The rows of a group lie close to one hidden flat surface of 6 dimensions, which may be shifted away from zero. Surfaces can cross.
Known rows, each followed by its group:
[  9   1  -8 -21  -4  -3 -28 -42   6  -2 -18  33  -1] => Vesav
[-23   7   5  29 -13  18  15  22  30 -23  70  19   8] => Rakeg
[ 18  -4   6 -14  28 -38 -17 -45  19   2 -69  -4  28] => siga
[-22 -25  27 -20 -11  21 -49  -4 -13 -16  11   2 -10] => Rakeg
[-16  -6  11 -15  12 -12   3  -2   3   8 -21  -3  27] => Vesav
[-12  -5  21   0  24  -7  22  -3  14  -2 -22  -8  24] => pote
[ 12  14 -13  17  21 -31  43  13  39   7  -3  -8  39] => pirok
[ -8  -9  14   3   8   5  -1   8 -17   0  -5 -20  -5] => siga
[ 25  20  -4  -2 -14  -5   7 -47  53 -37 -29  26   4] => siga
[ 24 -23  18   5  33  12   8  11   4 -11 -14 -31 -11] => siga
[ 17   8 -11 -12 -27  10   6  -7  46 -27   7  21   1] => siga
[-33   9  20 -27  -1  -1  21 -23   3   1 -43  15  26] => pote
[ 23  -1 -12   2  -2 -15 -17  -1   6   0  -6 -12  -2] => pirok
[-11  18  -3  30 -30  -7  19  24   7 -10  20 -22   0] => Vesav
[ -4  10   1   5 -26  -8 -10 -11 -14  -7 -23 -17 -14] => pirok
[-31  13  11   5 -27  -7  -9 -19 -21  -1 -15   2  -1] => Vesav
[-13  20  -3  -5 -34  -4  -1 -22  17 -14 -11  20   6] => siga
[ 41  -9 -21 -11  16   3  -6  -6  26  -3   5  14  -2] => pote
[ -6  -4  33   8   6  23  10 -17 -22 -19 -24 -13 -31] => Rakeg
[ 20 -12  -1 -22  24  -9  18  10  19   5 -33 -18  22] => pote
[ 23  10 -20 -31 -30 -23   8   0  71 -22 -32  -2  44] => Vesav
[-11 -17  31  -2  15  13   4  14 -29  -2 -20 -35 -10] => siga
[  9  -9  10   2  -4  20   1   9 -11 -17  -4 -23 -26] => pirok
[-62 -28   4 -63  -6  -5 -46  35 -64  57  -7  -6  34] => siga
[-13   7   9  16   6 -13  -1 -16  -2   1  -1   7   8] => pirok
[ -7  -3  -7 -16 -23 -21 -43 -15  11   2 -17  -2  23] => pote
[ -1   2  28  14  31 -18  10 -39  23 -13 -40  -3  22] => pirok
[ 17   3 -29 -27  -2  20   8  -5  25   3  30  58   1] => Vesav
[ 22   8  -6  33  22  -6  18  -3  -8   2   7  -8 -17] => Rakeg
[-35  22  28  49 -17  31  49  12 -14 -25  38  -3 -30] => Rakeg
[  5   1  -9  12 -19  -1 -24   3 -10  -3  19  -4 -15] => pote
[ 30  -6  -2  16  23  -3  -1   0 -17   7 -10 -23 -21] => Rakeg
[ 23 -11  -4  10  25 -10 -14  -4  14   1   7  -1   5] => pirok
[  3   2  -8 -10 -11   0  -6   4  -7   4  -9  -5  -4] => pote
[ -3  13  -5  36  16 -19  23   3  10   7  17   2  19] => pirok
[ -3  29 -43  21 -17 -43 -24 -14 -22  39  17  27  12] => Rakeg
[-13  -7  21   9  22 -21   2  -5  21  -6 -12 -11  34] => pote
[ 22  -3  13  28  26  17  36   9  14 -20  10 -16 -18] => Rakeg
[ 17  -6 -12  -9  17  -5 -11 -10  10   5   1  18   5] => Vesav
[-25  -8  43 -22  -6  22  15 -12  -4 -27 -46 -15  -6] => Vesav

New rows, each followed by its group:
[-12  24 -23  -3 -39 -15  15  12  24   2  14  16  25] => Vesav
[ 12  17 -20   1 -31   5   2  -7  19 -11  17  20  -8] => Vesav
[-16   2   9  -2  -8   2 -13 -17  -5  -3  -1  13  -2] => Rakeg
[ 38  -8 -28 -13  25 -11 -19 -14  24  14  14  33  14] => Vesav
[ 34 -15 -13   5  34 -20   1  16  26   7   4 -14  23] => Vesav
[ 17 -14  -6  12  46 -16   3  22   3  23  17 -12  19] => Vesav
[ 22  -9  -2   9  23   1  16  15   8   1   5 -16  -1] => pote
[  8   3 -19 -32  -1  27   3 -14  14   5  19  60  -5] => Vesav
[ 51 -11 -17   2  24  13 -16 -14  19 -10  17  17 -25] => Vesav
[  4 -18   4  -4  -2  13 -21  21   1  -9  21 -18  -8] => Rakeg
[ 23   2   3   9 -13  -3 -29 -36   5 -23 -22  -6 -23] => Vesav
[13  0 -5 -8 18 -1 15 -8 17  3 -5 16  9] => pote
[ 11  20 -33  27 -19 -28  -2  15  14   8  32   3  11] => Vesav
[-17  -9  -1 -34 -13   4 -15  10  -4   8   0   6  15] => siga
[-12   0  -1 -19 -24 -12 -12  10 -15  10 -30 -24   8] => pote
[ -6   5 -19 -26 -43   7 -13  13 -18   8   5   2 -11] => pirok
[-17  -1  21   3   2  -2  -9 -21  13 -15 -13   5  16] => pote
[ -1  -8   2  11  -1   8 -13  12 -14  -3  21 -13 -14] => Rakeg
[-22   6  29  31  31   9  39  -6   7 -10  15  10   5] => pote
[ -9 -12  -9 -28 -31  -1 -37  20 -30  12  -8 -24  -5] => Rakeg
[ -3   6  -9 -14 -18  -4  13  14  27  -5   0   2  21] => Rakeg
[  2  11   3 -19 -38  26  18 -11  28 -33 -10  16 -14] => Vesav
[-48  21  11 -11 -36   9  31   3 -13   1 -12  12   8] => pirok
[ 13  -1  -2  -1   2  14   4  -4   8  -9  11  14 -16] => Vesav
[ 41   5 -30  22  12 -18  19  27  -7  18   9 -30 -12] => Rakeg
[ 27  -2 -13  10  10 -34 -23 -11  17   4 -12 -12  20] => Vesav
[  3 -25   2 -49 -13   2 -46  -4 -13   7 -37 -15   2] => Rakeg
[ -7 -17   5 -29  -5   6  -8  26   4   1  -5 -15  16] => siga
[-11  24 -18 -11 -43  -6  -8 -21  12   0  -1  35   7] => Vesav
[  1   2   3  12   2   5  -9 -11 -16  -2   9   7 -18] => Vesav
[  4   1  -1   5  -7   3   4  10  -4  -4   0 -12  -9] => pirok
[ -6   2   4 -23  -6   8   2 -18   3  -6 -24  12   0] => pote
[ 29   0 -21  -7   8 -20 -36 -32  11   5  -6  26   4] => Vesav
[ 45   7 -23  16 -16   6   4   4  39 -26  23  -1 -17] => Vesav
[-10   7  -4 -24 -17  -7 -12 -20   5   3 -21  21  13] => pote
[ -5  20 -24   7  -1 -14  12  -4  -4  24  18  30  12] => pote
[  5   1  -3   6 -14   5  -2   9 -11  -4   1 -13 -15] => pirok
[-20  16  -1 -28  -9  -1  13 -31   2   8 -26  40  14] => pote
[ 12   7   5 -22 -31  40  16 -17  28 -38  -7  23 -27] => Vesav
[ 31  -7  -3   0   8  21  14   7  23 -20  14   4 -18] => Vesav
[-20 -10  31   6  19 -12   0 -11  15 -14 -18 -13  28] => pote
[ 3 -9  9 22 28 10  8  8 -3 -3 28 -3 -8] => pirok
[ 16  -9  10   0  -2  23  14  15  23 -26  10 -11 -13] => siga
[ 38   5 -12  15  26 -22  11 -19 -26  19 -38 -19 -18] => Rakeg
[-11   9  -9  -9 -22  -8   1  -2   7   2  -6   8  14] => Rakeg
[-39  -9  31  -9 -24  21 -39 -16 -48  -9  -9  -3 -28] => Rakeg
